The rows come from 5 hidden closed curves, with some noise, and rows from the same curve form a group. Each curve winds through 8 dimensions. The rows are also pushed far along 6 directions, which tell nothing about the answers.
In the rows, zero is written as 128.
Known rows, each followed by its group:
[143 125 130 162  57 133 153 101 180 132 122 115 134 105 125 129 140 143
 173 119 119 126]
U
[118 111 190 121 136  99 116 115 141 116  74 171 121 124 156 146 151 103
  96 156 145  70]
U
[129 147  69 126 133 156 123 174 108 156 131  94 172 180  95 115 114  48
 119  96 144 112]
R
[ 62 136 155 159  58 123 131 106 148 140 145  70 187  62 134 163 121 186
 127 103 147 105]
U
[161 133 145 167  78 134 159 115 163  91 154 129 108 112 131 119 153 149
 178 181 106 167]
S
[157 142  80  90 180 124  85 153  98 150 153 114 101 156 117 134  74 116
 108  96  95 152]
T
[ 77  97 172 130 123  99 114  95 143 118  78 154 137 111 174 153 155 140
 123 110 149  85]
E
[120 116 166 106 197 106  90 131  69 123 121 155 107 134 123 146 114 175
  83 185  98 142]
R
[154 141 139 159 107 139 123 111 105  94 161 138 137 119 140  93 195 125
 158 181 105 147]
E
[ 93 125 145 155 174 147 167 124 113 126 128 192 131 148 123 136 187 130
 142 221 132 162]
E
[ 87 119 114 132 148 139 145 111 135 171  43 161 144 144 125 143 139 115
 124 129 157  92]
T
[ 92 122 118 131 190 151 118 139  96 156 141 144 153 150 100 135 143 142
 121 171 123 149]
E
[109 122 177 140 165 130 130 138 102 124 102 172 142 167 128 137 165 105
 102 166 141  78]
S
[ 98 124 106  90 194 140  66 139  93 172 116  81 151 165 114 146  87 168
  94  80 124  74]
R
[ 91 118 188 129 110 133  71 107  80 146  90 137 210 112 130 131 143 150
  94 186 121  74]
S
[121 155 140 142  77 163  98 114 122 133 145 102 175  95 125 105 141 153
 131 142 116 118]
T
[150 148 108 118 163 151  81 153  82 145 226  77 141 127  95 110 123 124
 112 111  92 159]
T
[161 128 124 152  59  98 168 117 182 135 100 151 129 110 144 148 131  51
 149 122 137 111]
T
[141 106 171 119 106 110 116 105 192 100  93 114  61 117 183 151  95 155
 130  55 128  74]
U
[170 146 122 148 124 133 160 150 139 116 146 140  97 151 112 110 135  87
 141 101 120 134]
R
[170 136 157 121 188  99 131 133 120 124  89 192  59 173 150 150 112 115
 121 137  97 108]
R
[ 89 131 113 138  93 125 102 121 106 128 150  92 179  89 114 145 115 190
 121 153 122 158]
R
[160 102 160 147 101 136 151 108 160  96  92 182  87 117 150 104 156  99
 143 154 131 136]
T
[ 75 133 115 126 108 137 133 113 146 140  95 111 160 107 135 147 126 155
 122 125 161 108]
U
[ 95  94 150 148 124  88 150 119 136 126  98 134 149 133 134 170 145 136
 137 163 145 115]
R
[131 120 127 122 147  97 127 133 141 107 134 116  90 133 144 170  92 175
 136 143 105 154]
S
[106 164 103 164 101 184 176 152 143 144 104 129 178 165 110 115 157  62
 165 185 150 148]
E
[126 151 139 129 139 142 127 137 134 134  33 156 111 169 153 157  93 112
 106 150 133  69]
S
[ 62 120 107 124 166 139 119 120 107 144 105 127 138 127 136 173 107 200
 114 161 132 149]
S
[125 140 147 145  53 104 152 112 191 104  82 130 123  99 166 148 120 120
 138 103 152  83]
S
[159 158 102 100 188 135 159 145 154 143 100 174  59 165 140 135 103  89
 121 108 133 114]
T
[141 153  84 127 138 129 136 155  86 161 117 127 150 153  93 124 105  93
 109 107 135 121]
S
[187 117 133  99 113 116 111 127 154  99 157 135  73 106 153 108  98 112
 128 106 107 155]
S
[133 119 137 123 112  85 121 119 136  92 162 132 105  93 161 155 108 169
 132 135 110 161]
R
[148 150  87 109 141 152 120 146 137 144 123 109 101 144 117 126  73 139
 114  74 124 112]
E
[ 71 104 178 147 154 127  92 103  82 106 130 154 172 108 147 139 185 180
 108 195 126 113]
E
[139 118 213 143 111 143  79 103 101  99 114 160 144 118 160  83 200  97
 127 177 103 108]
T
[114  94  73 125  98  96 153 112 171 152  93 103 132 128 119 164  97 152
 154  66 147 119]
U
[ 87 110 161 118 146  96  84  93 100 157 146 120 148  77 127 151 135 196
  92  74 120  91]
T
[152 137 122 114 170 131 121 153 122 147 107 139 107 169 122 159  76 126
 102 140 110  96]
T
[129 140 172 122 161 122  88 138  64 151  95 165 159 150 112 130 125 136
  67 134 116  52]
R
[163 132 136 114 136 121 123  99 157 102 120 173  56 112 166 121 132 151
 152 146 100 165]
R
[119 158 117  98 160 136  89 128 110 172  97 119 109 132 125 153  65 165
  89  74 111  94]
U
[135 124  75  90 185 109 123 158 127 129 141 118  97 168 129 149  79 130
 126  99 122 155]
T
[199 116 143 101 137 103 124 139 180 105 148 137  59 156 146 117 117  85
 142  63 109 107]
S
[141 135 134 108 186 117 137 156 109 108 135 162  87 156 141 120 135  73
 104 139 135 142]
R
[126 121 119 140  94 134 130 111 149 127 133 118 133 107 127 120 134 155
 136  59 141  96]
E
[ 78 103 220 152  88 110  83 103  78 105  91 138 197  94 153 136 162 162
  89 174 137  66]
S
[135 149  87 137 159 150 185 133 168 144 125 148  86 147 118 147 117 135
 155 153 131 155]
T
[180 138  77 102 173 132 147 138 144 142 148 165  86 153 117 116 113 110
 132 105 125 129]
R
[152 126 141 115 131 116 133 112 154 100 142 164  67 110 162 101 155  99
 159 118 110 188]
E
[121 117 166 109 238 128 112 145  82 147  88 199 107 190 127 132 148 100
  83 131 129  72]
E
[ 68 131  96 139 127 139 165 127 147 155  81 131 159 124 127 160 123 108
 121 144 176 115]
T
[138 142 107 132 156 138 163 146 143 133 130 131  91 152 108 136 110 138
 123  95 139 114]
S
[ 95 122  79 130 127 125 122 119 102 166 143 121 188 120  95 151 127 181
 136 163 119 154]
R
[ 97 118 106  93 201 106  59 131  45 171 154 118 171 141  98 152  97 200
  81 108 102 114]
R
[141 176 128 139 152 148 148 148 105 116 149 155 116 134 116 112 144 121
 127 199 117 168]
S
[ 92 134 102 153 112 164 137 116 140 178  73 128 153 119 105 176  94 163
 112 151 132 102]
T
[118 124 128 135 118 127 148 124 155  99 137 148 111 118 160 119 155  93
 154 133 139 166]
E
[121 152 159 126 105 129  89 119  80 121 143 100 169 101 143 101 139 141
 131 157 111 142]
U
[174 152 140 120 162 115 141 149 112  89  89 183  47 161 169 112 122  50
 108 117 128 125]
S
[107 118 152  93 207 121  85 125  72 134 118 137 119 132 116 127 121 193
  77 133 124 102]
U
[130 132 125  95 166 108  95 150  71 145 152 110 131 133 113 125  84 139
  74  45 127  99]
U
[123 141  98 144 157 193 139 151 107 130 173 115 126 128  88 112 116 163
 118 181 120 180]
T
[ 97 132 159 180  86 143 194 121 157 113  93 141 144 141 158 157 146 129
 170 190 149 122]
U
[102 129 205 141 110 101  92 106  76  90 102 148 151  93 172 115 170 131
  97 148 131  96]
S
[127 148 100 119 101 122 118 122 134 151 136  92 139  97 111 136  88 173
 121  69 128 112]
R
[131 171 156 135 104 147 125 131 111 128 124 145 142 115 145 101 147  79
 114 115 134 103]
U
[110 145  99 100 159 118 122 141 106 162 141  94 122 131 102 143  77 168
 118  74 119 154]
E
[206 130 172 140 109 112 129 124 142  70 121 150  69 148 173 104 151  79
 155 152  98 122]
E
[116 119 144  93 152 104  77 109 145 127 123 119  92  94 146 155  99 175
  95 111 114 123]
U
[174 118 121  91 172  99 122 113 152 130 104 157  41 140 142 129 104 131
 130  78 108 126]
U
[161 107 110 125 145 105 160 135 148 120 118 152  68 145 126 151  92 139
 126  95 125 130]
S
[135 121 210 131 158  99 133 100 153  73 101 184  35 115 196 143 154 146
 134 145 110 128]
R
[167 136 109  93 186  96 139 148 135 123 175 144  66 144 128 144  98 137
 119  88 114 139]
T
[103 130 132 119 164 115 115 127  72 165 108 132 164 140  99 145 115 169
 101 139 127  99]
U
[172 117 127 128 105 100 181 111 192  93 139 155  53 111 163 105 156  84
 173  79 139 156]
U
[178 105 122  94  95 101  89 107 149 128 155 100 107  98 146  89 119  97
 145  27 115 126]
S
[167 151  83 109 162 135 132 162 116 151 111 150 111 180 119 112 107  41
 128 119 119 139]
E
[136 115 159 132 106 115 103 128 101 105 178 118 155  88 135  88 172  64
 115 139 132 151]
T
[140 129 175 158  81 123 132 102 133 113 149 116 127  98 147 127 144 164
 163 139 100 141]
U
[102 103 107  99 166 108 113 113 135 162  68 142 136 153 140 161 115 134
 121 121 142  88]
R
[167 151  96 100 187 118 111 166  71 143 174  99 109 161  95  99 111 102
  96  45 125 106]
E
[123 168  90 135  84 173 130 141 127 148 150  84 170 112  99  97 116 127
 128  93 139 129]
E
[139 145 186 126 141 165  46 127  64 116 135 148 171 132 139  71 177  97
 100 180  99 100]
E

New rows. What belongs after each?
[ 81 128 128 121 105 122 138 103 177 177  40 137 164 126 137 175 107 141
 119 102 165  40]
S
[130 148  34 113 143 173 151 141 157 147 142 106  87 125 106 116  85 138
 143  90 140 189]
T
[ 99 158 112 162  89 142 178 139 120 140 120 145 178 132 109 120 163  88
 149 166 153 155]
E
[188 120 154 122 118 134 131 114 172  71 125 151  34 125 165  82 159  76
 161 137 106 181]
R
[145 158 128 156  31 148 163 133 136 121 136  90 193 110 123  70 161  54
 162 112 166 102]
U
[117 135 146 125 185 159  65 143  51 146 112 137 169 162 111 132 121 159
  77 190 104  79]
E
[164 150 170 144 132 165 108 145  99  77 175 139  99 129 130  65 174  94
 128 165  99 175]
R
[126 134 166 131 105 102 109 129 132 127  75 128 151 142 144 147 123 114
 114 125 130  60]
S
[155 126 101  97 176 158  88 146 107 146 170  98  82 125 110  92 100  88
  88  27 125 133]
T
[176 147 155 114  93 121 113 121 175  97 111 148  86 105 162  98 139  46
 120 127 126 117]
U
[147 162 122 133 168 134 168 152 110 141  80 167  95 199 125 139 127  82
 137 158 119 132]
E
[146 130 202 130 127 110  91 101 102 124 140 161 132  95 146 100 180 100
  99 112 116  83]
T
[112 148 162 154  46 143 115 109 165 137  86 129 177 102 144 125 159  79
 124 132 144  72]
U
[114 128 101 102 148 138 101 125 104 134 184 103 145 103 108  97 144 151
 115  95 135 151]
R
[176 158 166 109  90 103 118 140 120 106 146 116 111 101 164  94 109  58
 107  52 136  97]
U
[144 119 153 164  66 147 129 123 141  91 171  95 156 108 121  84 185 109
 164 150 124 150]
R
[145 160 136 131  61 124 132 119 138 137  78 122 156 120 156 102 132  60
 145 107 144  90]
U
[107 125 102 143 164 151 172 123 182 141  46 161  89 172 150 176 113 139
 131 114 161  58]
E
[155 131 133 100 166  98  84 124  99 120 136 101 102 127 147 116 117 134
  97  58 126  66]
E
[139 122 158 105 122  94  75 144  78 107 196  79 149 112 129  85 134 102
 110  58 114 141]
E
[135 172 139 130 161 161 104 159  43 142 185  99 153 145 106 109 105 145
 107 149  94 150]
U
[149 149 101 141  87 150 152 147 154 137 130  90 145 134 102  95 134  65
 140  81 152 111]
R
[122 142  77  95 174 144 108 143 115 162 127 128 139 151 117 147  88 153
 112 134 125 118]
R
[ 89 125 131 133 101 129 112 104 128 174  48 141 221 143 134 137 165  91
 132 155 156  46]
R
[172 162  77 109 171 159 133 159 121 131 216 104  84 130  93  93 107 120
 130  97 112 185]
T
[ 98 115 132  92 138 109  81 100 108 140 112 117 127  76 135 123  99 199
  92  59 136 110]
T
[114 130 157 125 101  87 133 100 154 122  72 167 147 123 161 149 138 154
 144 141 136  78]
T
[146 127 130 114 129 133  98 140 109 152  90  99 152 165 120 117 101 103
 112  81 130  63]
U
[132 114 120 145 136 163 173 109 182 138  74 173  90 157 147 141 143 118
 168 164 134 129]
S
[ 75 123 159 117 141  94  73 111  64 121 114 105 153  92 146 137 119 181
  76  82 137  92]
S
[127 142 117 148  52 168 140 116 170 138 104 104 160 100 132  87 152  69
 148  92 163  97]
T
[115 132 150 102 138 136  70 111  80 122 146 124 143  80 128  88 133 169
  94 111 123 137]
T
[138 167  66 133 103 160 139 153 118 188 123 112 224 166  83 108 133  49
 134 126 154  73]
R
[110  99  94 134  75 113 132 110 163 150 127  78 133  68 122 154  88 128
 119  56 154 129]
T
[114 135  54  97 152 124 132 155 141 165 138  93 131 134  90 151  76 118
  96  67 154 126]
U
[145 141 145 115 105 106 111 106 135 149 125 110 122 101 135 106 130 116
 129  30 130  82]
U
[121 128 116 101 224 113 108 153  75 148 107 148 115 184 127 137 127  93
  85  95 134  82]
E
[142 127 138 110 162 123  94 116 117 111 173 127  88 121 150 109 140 162
 138  90  98 148]
R
[ 94 137 120 119 144 156  86 139 102 150 110 101 160 137 126 138 104 125
  91 119 135  95]
T
[114 109 185 130 113 131  91 107 128 115 107 154 143 109 150 116 152 145
 110 110 127  82]
E
[122 148  89 140 153 178 132 157 103 141 190 102 175 160  95 105 155 112
 140 158 130 141]
R
[133 147 112 133 165 148 116 139  90 133 127 140 107 153 105 127 118 144
 128 187  90 190]
R
[128 105 107 122  87  89 133  97 158 149  91 143 150 111 135 151 124 135
 146  98 137 101]
R
[123 156 151 140 117 160 122 134 151 130  97 148 133 140 141 130 145  72
 118 167 130 102]
U
[155 127 117 150  74 118 149 129 166 138 148 116 134 114 105 135 126 101
 146 108 121 130]
U
[156 144  80 119 107 143 137 136 175 136  95 140 102 158 142 141  91  96
 151 121 118 140]
S
[ 78 120 154 143 151 132 139 127 122 153  63 143 166 150 128 156 141 130
  94 107 172  20]
E
[ 99 103 133 148  66 104 153 104 167 125 128 120 148  97 134 137 146 142
 169  94 139 154]
E
[149 110 126 118 136  86 167 114 186  98 117 133  35 136 175 141 122 120
 161  39 138 129]
E
[128 144 160 129 171 130  88 151  69 110 178 115 148 153 111 104 161 134
 110 141 102 131]
S
[163 147 166 127 101 116 126 111 159 123  69 175 104 138 152 136 129 107
 135 151 111  89]
S
[118 126 153 172  70 163 116 113  82 106 175  95 189  79 116  74 178 140
 137 167 130 152]
S
[152 150  72 114 159 123 165 172 132 137 124 127  87 176 116 147  72  87
 125 112 130 159]
E
[113 115 107 152 113 151 166 114 184 141  90 131 103 142 126 162 109 177
 168 121 128 130]
E
[141 148 126 154  83 118 164 117 174 104 126 139  87 100 148 144 114 148
 150 105 123 146]
R
[118  87  90  95 192 103 143 127 150 130  93 143  67 163 126 171  68 216
 132  89 127 133]
T
[148 126 103 109 176 153 112 149 103 163 122 135 133 181 108 106 129  71
 124 116 120 119]
S
[134 109 225 127 125 121  43 112  72 112 115 146 158 105 154 112 153 123
  72 154 101  71]
T
[109 144 142 111 165 145  80 117 100 151 120 123 136 129 129 134 112 199
 102 101 113  76]
R
[ 97 134 151 162 118 149 131 145  89 139 162  98 209 132  90 121 163 122
 123 181 138 116]
U
[188 115 130 116 137 144 104 152 142 108 143 132  88 163 138  89 124  61
 129  73 112 111]
E
[203 147 156 123 116 129 119 112 148 104  84 173  64 146 168  89 148  70
 144 106 107  91]
E
[132 140 119 132  72 123 172 103 221 126  74 126  84 100 166 150 102 123
 151  70 159  95]
U
[120 140  56 132 135 151 168 137 199 183  94 100 105 157  99 180  78 131
 146  86 140 114]
U
[144 119 172 122 150 115 131 118 159 111  93 162  67 120 176 154 115  94
 109 144 129 106]
T
[ 93 118 119 122 105  92 130 108 126 157 137  83 167  87 118 134 127 157
 131  56 156 101]
U
[124 104 167 141  91 115 113 105 128 117 160 110 159  86 127  97 177 132
 136  94 136 106]
T
[162 137 176 109 120  98 115 102 160 117  89 166  51 107 179 143 100 138
 115  82 105  95]
U
[ 77 119 103 134  94 123 114 130 136 164 122  75 193 108  99 174  89 165
  96  91 151  85]
U
[137 144 110 142 176 129 146 159  84 129 165 143 130 168  89 138 136 137
 136 208  99 186]
S
[127 125 138 145 120 119 144 127 125  98 182 108  96  88 110 115 144 166
 139 124 118 195]
R
[102 128  55 114 162 123 104 146  84 176 136  94 183 143  91 146 101 132
 100  88 145  98]
E
[128 159 103 122 143 146 116 144 130 159 145  98 113 140 122 159  76 138
 119  97 108 137]
U
[125 117  90 130 171 163 125 151 117 136 175 126 135 139  95 124 119 151
 114 118 129 137]
E
[ 94 126 105 114 126 109 145 126 152 149  55 135 151 142 141 153 105 117
 126 113 168  80]
T
[173 141 151 127 132 137 137 149  97 105 144 127 118 152 135  79 135  81
 131 116 129 116]
U
[153 140  49  97 169 137 125 158 124 155 144 120  98 161 111 128  78  96
 133  90 112 176]
E
[119 106 102 108 146  99 157  97 187 131  99 149  63 110 150 157 113 172
 144  75 145 135]
R
[145  99 202 116 146 126  82  90 132 100 125 146  85 113 170 105 160 160
 133 120 101 108]
S
[120 157 149 156  83 142 148 139  94 130 130 143 192 120 117 108 161  82
 123 167 142 115]
U
[168 144 126  85 102 117  94 130 151 124 168 104 115  92 140  87 110  87
 111  35 135 108]
S
[ 87 143 158 150 138 132 122 138  88 112 139 109 167 130 125 134 152 146
 117 172 133 121]
S
[113 144  78 112 144 150  89 142  91 155 123  75 141 133 112 139  67 169
 104  96 118 134]
S
